The rows of a group lie close to one hidden flat surface of 8 dimensions, which passes through zero. Surfaces can cross.
Known rows, each followed by its group:
[-13.6 -14.4   4.8  -3.1  11.4  -6.5  16.5   8.2 -21.8  -4.6 -13.0  -1.8
  16.0 -17.6 -24.8  -0.6  -0.9   1.4   5.2 -10.9  -3.2] -> (1)
[-15.6 -43.6   0.0  -8.8  35.1   8.1 -18.1 -24.0  14.4  20.5  11.7 -11.9
  49.7 -11.4 -48.9  34.9 -39.9  13.0 -39.3 -15.5 -32.0] -> (4)
[ 11.0   8.7   2.9   8.6  -1.6   8.2   4.8   5.3   2.8 -12.8 -27.6  14.3
   6.9  16.0  23.5  -4.1  10.8 -20.9  15.8  27.8   8.9] -> (0)
[-12.4   5.9  -0.9 -11.7  -7.5   5.1  -2.4   8.7   1.0  -3.6 -12.1   6.6
 -12.6   4.5   9.0  -0.7   5.6  -2.9  -1.4 -10.2  17.3] -> (3)
[-26.3 -17.1  16.8 -25.5 -10.6  -3.2 -19.0 -12.6 -10.3 -27.3  -9.3   0.0
  28.2 -11.0  -0.5  27.2  -5.7  -0.9 -15.8 -18.7   1.5] -> (0)
[ -9.1  23.2 -13.1  11.6  -0.7 -14.4   8.6  13.6   7.6   7.2  19.5   0.1
 -18.1   2.3  -5.5 -13.4   9.1  -7.5   1.2 -10.7  -2.6] -> (0)
[-32.0 -28.6   4.6 -30.2 -23.1  -6.6 -23.1 -35.7  16.1  -1.6  46.6 -11.3
   3.3   3.8  30.6  43.8 -28.8  16.6 -14.9 -40.1 -11.2] -> (3)
[ 15.2 -16.1 -13.0  40.6  -1.0   6.9   7.6  17.7 -26.0   3.0 -13.2  -5.2
  17.4  -9.8 -33.0 -10.0  34.7  20.6   5.1   3.2  -8.4] -> (4)
[ -3.2  -4.0 -17.2  29.5  -0.8   4.7  23.1  15.9  -7.4   4.3 -28.2  -0.6
  -6.4  11.1  15.5 -22.6  12.4 -15.7  24.0  11.8   5.4] -> (2)
[ -7.3   1.9 -26.9  18.1  -0.2 -21.7  20.8  -8.9 -19.0   2.5  -6.4 -19.7
  10.4 -16.7   6.2 -15.8   5.5  -0.7   3.8 -22.3 -11.5] -> (1)
[ 31.9   2.1 -17.0  -8.8   0.5 -15.3  -0.8 -17.7   3.3   7.0  17.5 -27.6
 -34.5   0.3  22.8 -14.4 -51.6 -12.0  -1.6  11.1 -22.3] -> (1)
[ -1.5 -22.1   2.6   3.3  -0.3  22.1   7.6  22.1  12.9   7.9  -4.3  -0.7
   1.4   9.6 -14.8  -8.6 -17.7 -23.7  18.2   5.1  -8.7] -> (2)
[ 35.3 -26.0  22.9 -11.0 -17.3  17.5  -7.3  -6.1 -11.9 -13.8  -2.8  -8.6
   5.6   3.1  11.5   5.1 -15.3   5.5  13.7  27.4   0.4] -> (0)
[ -5.5  -5.1 -23.5  10.7   1.9  30.9   4.4  18.5 -17.4  13.5 -53.3  20.9
 -34.3  31.5  21.1  -8.8   8.0   2.9  16.8  25.5  29.7] -> (3)
[ -8.6 -30.2  52.4 -25.5   5.0  10.8  -6.2   9.7 -12.4 -16.9 -16.4  28.7
   6.9   7.0  -8.3  22.0  11.8  17.9   6.0  25.2  22.7] -> (1)
[  0.8 -14.7  43.9 -10.4  15.5  15.0 -32.2  12.7  43.4  -1.5  23.4  19.5
 -42.1  30.4 -14.2   5.2 -12.3  -2.4 -28.2  26.9  10.4] -> (0)
[ 21.7 -27.1 -14.6   4.4  30.2  -2.0 -33.5  -2.8  -5.6   4.6  -2.5  -9.9
 -16.5   1.7 -47.1   4.4 -56.7   1.8 -52.0  23.6 -38.9] -> (2)
[ 21.7  -5.8   5.2  35.2 -15.8  -9.1  10.7  -2.2  -8.2  -7.2  19.8 -23.7
 -14.6 -15.8  12.4 -30.0  34.7  19.6   3.2  -5.8   4.8] -> (4)
[-13.4 -14.6  -9.8  -2.7  17.7  12.4  -2.4 -26.4   0.2  10.9 -25.4 -10.9
  26.6 -12.3  13.4  13.1  -3.9  18.2 -21.9 -22.1  10.0] -> (0)
[ 16.7  -9.7 -17.1  18.1   0.9  -0.3   5.7  15.5 -25.1   3.3  -2.0  -5.8
  -8.7  -5.8 -31.9 -10.3   3.1   7.2   5.4  11.6 -18.5] -> (4)
[ 12.8  -4.0  21.1  -1.2 -20.8 -14.1  -1.2  37.3 -17.6 -26.6  22.3  12.1
 -24.9   9.2 -18.8  -7.0  -8.9 -22.0  21.6  38.1 -22.1] -> (0)
[ 45.8  -5.3  -2.6  41.8  28.7   6.3   4.0  -6.9   8.1  23.5  10.2 -10.0
 -11.8  -7.1 -17.1 -27.4  17.0  27.2 -18.4  28.0  -4.4] -> (4)
[ -3.8  38.1 -36.4  32.1  -5.3 -11.0  15.3   9.2   1.0  -9.7 -32.4   4.9
   4.0   1.6  20.5 -24.9  24.8 -36.6   7.3   3.5   2.6] -> (2)
[-25.0 -14.7  20.3   5.0  28.1   6.6  16.4 -18.0 -13.7 -17.3 -71.6  31.5
   7.8  20.0  45.0  -1.6  19.4  -1.0   1.0  32.1  41.5] -> (1)
[ -4.7  -1.7  21.0 -13.5 -16.3   0.8 -16.6  -2.0  -0.5 -13.2  18.1   7.1
 -12.5   6.9   3.1  16.5   9.6  12.4   0.0  -4.5   7.9] -> (1)
[ -7.1 -14.7  23.9   3.9 -22.7  -5.9  11.4  12.3 -43.1 -24.5  -2.2  10.0
  18.8 -19.3  -8.9   7.1  41.5  30.8  22.4  -5.1  11.8] -> (1)
[ 14.2   6.4  -4.6   2.2   9.3  -2.2  -9.0   1.0 -13.7   2.8 -15.1  17.1
 -23.3  22.5   5.5  -1.2  -6.4   2.1  -2.8  37.3   2.6] -> (2)
[-11.0  -2.2 -11.4  29.6   6.4 -15.9 -28.2 -16.8   7.3   0.9  35.2  13.3
  33.7  -2.7 -32.9  34.8  14.6  26.6 -30.9   0.9 -31.5] -> (3)
[ -6.9  -9.9  -8.7  10.8   5.8  -1.2   0.4  -9.2   5.6   5.9   5.9  -4.5
  20.0  -6.6 -11.6   8.1  -2.8   1.6  -4.5  -6.0 -11.0] -> (3)
[  4.9   4.2 -43.9  18.7  10.9  12.4  18.5  13.5 -13.0  27.9 -18.1  -3.4
   1.7  -1.8 -21.2  -7.4   5.4  13.0  10.1  -5.3   0.4] -> (2)
[ -0.5  13.9  -3.1   1.4 -11.3  -3.6   4.1   2.1  -2.0 -15.8 -13.7   2.4
  18.5   0.0  13.2  -1.8   8.7 -18.0  15.3   4.5  -0.1] -> (0)
[ 11.5  -6.1  18.3 -16.1 -24.9  -4.2 -13.2  14.0 -14.7 -11.9  30.9 -14.9
 -25.7 -15.6 -25.7  -1.8  -1.7   9.9  -1.5 -23.3  -7.4] -> (3)
[ -4.1 -25.7  46.3 -15.7 -19.4   5.2 -14.5  31.0  16.9 -37.4  -4.8 -16.3
 -26.6  -4.8 -10.6 -16.2 -14.7 -40.5 -11.6 -11.6   0.4] -> (4)
[  9.9 -17.4  25.2  16.1  24.2  18.2 -22.4 -20.1  41.7   3.9   9.9  -9.3
  32.8 -11.0  -9.9   5.5  20.9  12.6 -40.0  -3.0   7.0] -> (4)
[ 23.4  31.2  13.2  -0.6 -22.7 -21.5  -1.7  -9.4   2.5 -19.9  34.8   4.6
   8.6  -4.0  21.4   1.9  20.8   4.9  15.5  14.5  -6.2] -> (3)
[ -0.3 -19.1  -3.3  24.9  29.5  -6.3  36.3  -2.6 -23.1   7.5 -12.3  -1.3
  15.7 -14.9 -10.3 -15.1   6.3  11.1  11.7  11.4   1.5] -> (2)
[-16.7 -20.4   7.8  13.8   1.6   6.9   5.5 -15.8  10.4  -0.6  -2.1 -13.5
  11.7 -10.5  13.5  -1.1  19.6  14.4 -13.0 -29.2  16.4] -> (2)
[ -4.4  -8.8  -3.9  -5.8  11.3  -4.2  -4.0 -14.2   7.5  12.1  13.4  -3.9
  18.8  -7.4  -3.4  11.3 -10.8  11.8 -10.3  -8.5  -9.6] -> (4)
[-21.9  29.1 -36.8  -4.9  23.1  -8.9  29.1  -5.7  -6.2  17.4 -29.3  14.4
  18.6   4.6  18.3  -3.4  -7.0 -19.1  16.0  -0.5   5.2] -> (4)
[-11.8  33.8 -12.4 -13.9  17.3 -14.1  23.7 -18.7  -8.9  -3.4 -42.4   9.9
  -0.4   0.9  52.1 -19.6  -5.9 -27.0   9.7   4.7  27.0] -> (1)
[ -8.0  20.3 -10.0  12.1  37.1  -9.2  -0.1 -33.4  19.6   8.6 -14.0  36.0
  12.9  30.7  37.2  13.0  -1.9  -9.4  -8.0  46.7   6.3] -> (3)
[ 17.8 -25.1 -29.1  52.0 -13.6  -3.5 -10.8 -13.3  -8.4   3.4  15.5 -24.9
  -5.3  -2.9   1.4  -9.2   6.9  19.8 -14.0  -1.3 -28.3] -> (1)
[ 13.8  -1.0  -0.4  -3.2  -1.5   0.3   8.8   5.5 -11.1   2.1   6.9 -10.3
  12.2 -15.4 -23.5  -2.6   5.2   7.8   9.1  -4.5  -8.9] -> (0)
[  0.2 -10.9  11.2   2.9  25.7   3.5  14.0 -29.2  38.0   5.8  -6.2  -7.6
  45.1  -3.4  26.1  -1.9 -19.2 -22.5   0.4   4.0  -3.1] -> (3)
[ -9.8  21.2  22.6 -44.9 -28.8  21.4  -9.1  14.7  30.5   0.5  20.0   7.0
  17.8   1.7   3.8  24.4   6.6 -17.1  26.2 -23.0  13.9] -> (2)

New rows, each followed by its group:
[  3.7  12.7 -45.8  32.6  52.6 -17.7  45.4 -36.4   3.1  45.4  -0.8 -12.0
   6.7  -7.3  19.5 -32.3  -6.3   9.6   3.3   4.4  -1.2] -> (4)
[ 12.6 -11.6  -5.2   6.6   9.5   8.6  -1.0  -4.0  12.2  19.3  18.6 -17.1
 -13.7  -4.0 -10.7  -6.4  -8.9  12.4 -10.6  -3.4  -1.2] -> (0)
[ -6.0  -9.4   2.7   6.8   7.9  -6.5  13.9  -5.3   6.5  -2.7  -1.3 -17.0
  -0.5 -13.2   6.3 -13.9  -3.6  -9.6  -4.6 -15.8  -1.0] -> (4)
[-24.6   9.5  33.5 -32.5  -3.7 -12.7   4.1 -16.1  -8.6 -30.1 -15.4   6.7
  21.4 -13.5  29.9  10.8  17.6  -3.9   1.0 -26.1  29.1] -> (1)
[-20.0  -8.4  10.5  -7.0   9.9   2.5  -1.6   4.3  19.3  -7.3 -13.8 -10.7
  27.0 -12.4 -13.7  -2.8  -2.9 -25.2 -14.4 -25.7   0.0] -> (4)
[-17.1  83.4 -18.4 -19.9   6.3 -56.2   3.7 -14.0 -22.3  -9.3   7.9  42.8
 -37.2  15.1  28.7   7.4  16.7   3.4   3.9  19.9  14.0] -> (3)
[ 12.6   4.7   4.1   1.3  14.5 -12.1  -1.3  19.6 -16.5  -1.4  -7.1  -2.4
 -17.0 -16.6 -46.9 -21.4  -0.3  -1.9 -13.5   3.8  -9.0] -> (3)
[ 13.3  18.6 -20.7   4.9   0.4  -5.5  -6.1   7.9  -7.2   0.2  -9.6   2.1
 -15.1   9.7  -7.0  -4.7 -10.8 -11.4  -1.6  16.0 -15.5] -> (2)
[  2.9  -4.7 -13.8  12.6 -24.1   6.0  -4.0  20.0 -17.9   3.3   7.7 -13.9
  -0.9 -12.2 -25.3   0.0  17.9  14.2   9.4 -21.1  -6.7] -> (3)
[  5.8 -29.1  15.6 -13.5  10.5  -4.4   2.8  -4.7 -10.0   3.1  25.6  -8.9
   6.5 -12.3 -25.4  11.3 -22.3  15.4  -2.9  -1.1 -13.6] -> (2)
[-17.5  12.4 -19.0 -29.7   0.6  -9.5  -2.4 -23.6  -6.3  12.1  20.6   6.8
  16.4   2.4   8.8  38.5 -20.0  17.9   4.7 -12.8  -9.4] -> (4)
[ 47.1  10.8 -14.4  22.5  23.2 -10.6  16.4  -2.0  -1.2  25.0  22.9 -11.9
 -43.5  -0.7   1.5 -38.1 -11.5  14.9  -2.7  36.8  -9.5] -> (4)
[ 28.5 -45.7  -2.2  42.5   5.1   4.2  -3.9 -25.5 -13.6  -7.8 -13.9 -19.7
  14.2  -0.5  11.1  -9.1  -5.4  16.1  -8.8  26.8 -16.3] -> (1)
[  8.2  28.2  24.7 -22.0 -48.3  -3.5 -23.7  23.9   3.1 -32.2  23.0   4.4
  -8.8 -12.1  -8.2   5.8  34.7  -5.4   5.9 -20.4   6.5] -> (4)
[  5.2  14.5   3.8  -0.3  -9.2  -8.7   4.4  -6.0   7.6  -1.4  16.0  -9.0
  -8.0  -6.9  17.0  -9.8  12.8   3.1   4.2 -10.4   4.5] -> (4)
[ 12.4 -29.3  17.2  17.8 -11.2  14.2 -18.7  11.2  -4.2 -11.6   4.5  -1.0
  14.5  -8.6 -37.7   7.9  23.1  20.1  -9.7  -1.5 -10.2] -> (4)
[-29.2  -3.9  21.8  15.4   1.4 -17.2  -8.5 -24.2  32.8 -33.1 -10.0 -17.0
  18.9 -13.3  34.4 -11.0  21.7 -27.9 -33.3 -35.2   9.1] -> (2)
[ 12.9 -33.2  19.5 -15.5 -49.4  36.6 -11.6   8.0  -3.6  -6.4  -0.7  -4.0
 -34.9  24.0  45.2   8.2  -4.3   8.4  31.3   3.8  25.2] -> (3)
[ 11.1  32.4 -43.6  26.2 -26.7 -29.6  27.3  15.2 -43.4  -1.6   5.3 -16.7
 -11.1 -13.9  -5.0 -27.2  13.9  -7.6  32.2 -11.8 -22.2] -> (2)
[ 41.4   9.0 -13.1  26.6  10.9   7.1   8.3  16.4 -15.3  14.7  -7.6  11.6
 -38.5  12.9 -11.3 -28.4   0.8  10.2  10.7  54.2  -0.7] -> (4)
[-17.5 -21.1 -27.0   6.7  -0.6 -14.5  20.7 -26.9 -22.0  10.7  17.5 -13.3
  20.5 -11.7  13.4  14.5 -11.8  22.7  13.7 -22.2 -11.8] -> (4)
[ 28.7  -7.9 -19.6  46.7  26.8  -3.6  30.3   0.5 -12.9  16.2 -18.8  -5.1
 -28.0   6.7  13.5 -40.8   5.9   8.4   8.9  40.2   5.6] -> (4)
[ -1.8  10.7   4.3   9.8   9.9  -5.7  15.2  20.0  14.4  -4.9 -16.9 -17.8
   7.1 -19.7 -14.9 -35.2   8.4 -31.6  -5.8 -19.5   2.4] -> (4)
[  6.2   0.7 -22.4  15.3   5.7 -14.7  16.4 -32.1 -12.6  20.4  21.0  -7.4
  -6.8   1.5  34.9  -0.8   5.6  31.8  13.2   3.9   0.0] -> (4)
[  6.9  -5.5  14.5 -15.1 -19.8  -5.6  -6.7  10.8 -10.7 -20.6   9.1  -3.5
 -33.2   6.1  10.1  -2.2 -16.2  -7.5  12.9   6.1  -5.8] -> (4)
[  0.5 -21.5  16.9 -34.8  16.4   2.8 -27.9 -17.5  22.1  11.5  31.7  -5.5
  -0.3   3.7 -21.6  29.2 -53.0   7.3 -30.9  -0.5 -18.6] -> (4)
[ 46.0   6.9 -20.3  25.4 -29.4  -7.5  -4.8 -20.9  -5.3  -0.3  25.2 -34.0
  12.1 -22.2  17.0 -12.4   4.3  10.3   6.8  -6.4 -22.2] -> (1)
[ -4.2  11.1  -8.6   6.7 -16.0 -16.1  15.5  -5.7  -8.1  -5.6  19.2 -16.7
   0.0 -14.4  14.0 -13.3  15.0   7.6  14.8 -26.0   0.9] -> (4)
[ -7.1  23.4   9.6 -13.8  40.3 -12.5   2.7  -9.9  11.5   1.5 -27.9  31.2
 -20.1  18.0  17.4  -4.9 -16.3 -15.6 -20.2  31.4  17.0] -> (3)
[  9.7   3.5 -27.8  33.3  32.3 -22.9  41.3 -40.7   2.3  34.9  22.4 -31.8
  12.4 -22.8  21.0 -31.0   6.5  24.8  -1.8 -13.0  -4.9] -> (4)
[-12.9  -0.6  10.5 -25.3 -49.6  -5.2  29.8  21.1   1.7  -6.3  49.4 -31.3
  27.4 -31.6  -8.8  -3.3   2.5 -19.2  46.9 -58.6 -10.7] -> (2)
[ 43.4  14.1 -13.4  11.9  -6.0   2.8   2.0  35.8 -32.7   5.6 -13.0  22.0
 -63.8  33.0  -7.5 -20.5 -10.1  -2.0  26.7  63.3  -3.3] -> (4)
[-10.9  16.5 -13.1   3.0   2.3   2.2   0.7 -11.5  -0.7   5.5  -3.5  11.8
  25.8  -2.0   1.3  14.1  23.2  15.1   5.9  -9.1   7.0] -> (4)
[  6.8  38.2 -22.6   5.5  -0.3 -32.8  26.0  -4.1 -15.0   0.5  15.8  -6.6
  18.8 -23.3  -2.4  -9.3  12.5  -6.1  19.7  -8.2 -13.1] -> (3)
[ -5.4   5.4  23.7 -14.8  31.4 -13.8  19.5 -10.1  -4.6  -3.8  -2.2  15.6
  32.1  -7.7  -9.0   2.7  -6.3  -4.6   4.2  24.1  -1.3] -> (2)
[  9.3   1.6  39.6 -17.2 -38.5  33.8 -25.9  10.1  23.3 -20.5  -2.8   6.8
  -3.5   8.6  27.9   6.8  30.6  -1.8   6.9  -5.2  32.7] -> (3)
[-22.1 -25.8 -12.3   8.1  39.0  15.9  -1.5 -17.7  13.1  14.5 -35.2  -3.7
  25.5   1.4  -4.0   3.6 -12.6   1.3 -30.0 -13.7   3.9] -> (0)
[  5.3   1.8  -4.7   4.6   0.3   6.7   5.7   8.2  -3.1   1.0 -15.7   3.0
  -4.7   5.1   4.5 -11.3   6.8  -2.8   8.8   9.4   8.1] -> (3)
[-10.9 -14.9   5.6   0.4  -2.3  -4.5  -1.3  -8.4  12.9  -9.3  -0.1 -15.7
  27.4  -9.2   1.6   2.4 -13.8 -19.4  -5.7 -14.1 -11.7] -> (0)
[ 31.5  16.9  38.5  -7.3 -16.8  -9.2 -28.1   6.8   6.9 -26.2  30.2   6.4
  -7.0  -3.9 -16.2  -1.9  16.7   4.8 -13.0  22.9  -4.0] -> (3)
[  9.3 -19.7  36.3  -2.9  22.6  12.9 -23.5 -15.4  34.8   3.7  10.2   3.0
  -7.7  13.5   8.2   2.1 -12.0   0.8 -34.9  16.6  14.8] -> (4)
[ 11.8  -3.0   5.2 -23.2   3.9  12.8 -27.7  15.5  -0.5   3.9   0.2  17.8
 -15.2  22.2 -28.7  25.9 -31.4  -1.7 -11.8  32.3 -12.4] -> (4)
[ 18.6   4.5  -7.7   3.1 -21.0   4.3   8.2  -9.4  -0.7   0.9   2.4 -10.0
  -4.0   0.0  31.6  -3.6   6.7   5.9  13.8  -0.1   5.3] -> (0)
[ -3.7 -19.0  -4.2  -1.4  15.8   4.6  -1.2 -14.1  -3.1   5.7   0.2   5.1
   3.4   8.1   3.5  10.1 -19.7   7.9  -1.0  10.1  -4.7] -> (4)
[ 13.2 -17.8 -23.2  12.4   4.7  -5.7  -8.2   7.3  12.6  22.7  47.1 -34.5
  -6.4  -7.5 -47.2  -4.1 -41.3  -1.7 -20.9 -18.3 -49.2] -> (1)
[-15.5  28.1  -7.4 -23.3  39.9  -8.0   8.6 -38.9  37.6  23.9   1.3  13.3
  -2.1  18.1  50.6   7.5 -27.7 -11.3 -14.1   8.9  15.9] -> (4)
[-21.2 -48.8   0.3  23.4   9.1   4.7  22.5 -11.4 -14.0  -5.1 -27.6  -9.0
   0.1  10.3  34.3 -13.5  -4.0  -2.0   7.6  -3.2   8.8] -> (4)
[  7.4 -15.7  30.3  -4.6 -15.5   3.1 -24.7 -40.9   7.4 -26.7 -10.8   0.7
 -15.7  18.1  69.5  11.5  -5.5   8.1 -12.6  22.9  20.5] -> (1)
[-14.5 -46.5 -34.0  21.5  -5.9 -14.8  -1.0 -33.4 -13.9  15.6  48.9 -17.0
  17.9   5.5  -0.2  32.8 -35.0  30.1   0.4 -11.9 -48.2] -> (3)
[ -2.8   2.9  15.9  21.3   9.7 -22.3 -12.2 -20.9   4.8 -33.6 -23.1   6.7
 -17.4  12.5  43.5 -12.8   5.2 -12.1 -28.6  29.5   6.4] -> (2)
[-13.2 -30.6  50.2   7.3   4.1   8.0   2.2 -10.3  24.7 -26.1 -12.3   7.7
  -1.7  20.0  44.1  -3.0   7.4 -20.0   4.1  19.7  24.3] -> (2)
[-11.4 -39.5  41.6   0.3   7.9  10.2 -16.1 -20.8  32.5 -14.4  11.4 -16.9
  24.3 -15.1   7.6   2.6   1.8   0.5 -31.6 -28.4   5.6] -> (4)
[-17.3  -3.4   2.6  -1.9   9.6  -9.9  -5.5  12.7   7.2  -5.0   6.6   8.6
 -16.5   3.6 -20.8  -0.4  -3.6  -4.7 -12.6  -1.0  -4.8] -> (0)
[  1.3 -10.0 -12.6   9.2  -7.6   2.0   6.6  -9.8 -12.2  -7.9 -23.2  -2.1
  12.8   5.3  23.7  -1.3  -9.6 -10.4  14.1  11.5  -6.1] -> (0)
[ 17.7   5.0  24.7  -7.8 -23.2   7.7  -4.9   2.0  14.4 -14.7   8.2  -6.9
   5.3  -5.9  19.0  -5.7  14.0  -8.9  13.4   5.2  12.1] -> (3)
[ 12.3  28.0 -30.8  -1.5  39.2  -7.4  13.4   6.8   7.7  34.9  -0.8   0.5
  10.1  -8.6 -40.3 -12.7 -30.3 -15.6 -10.2   9.7 -21.7] -> (4)
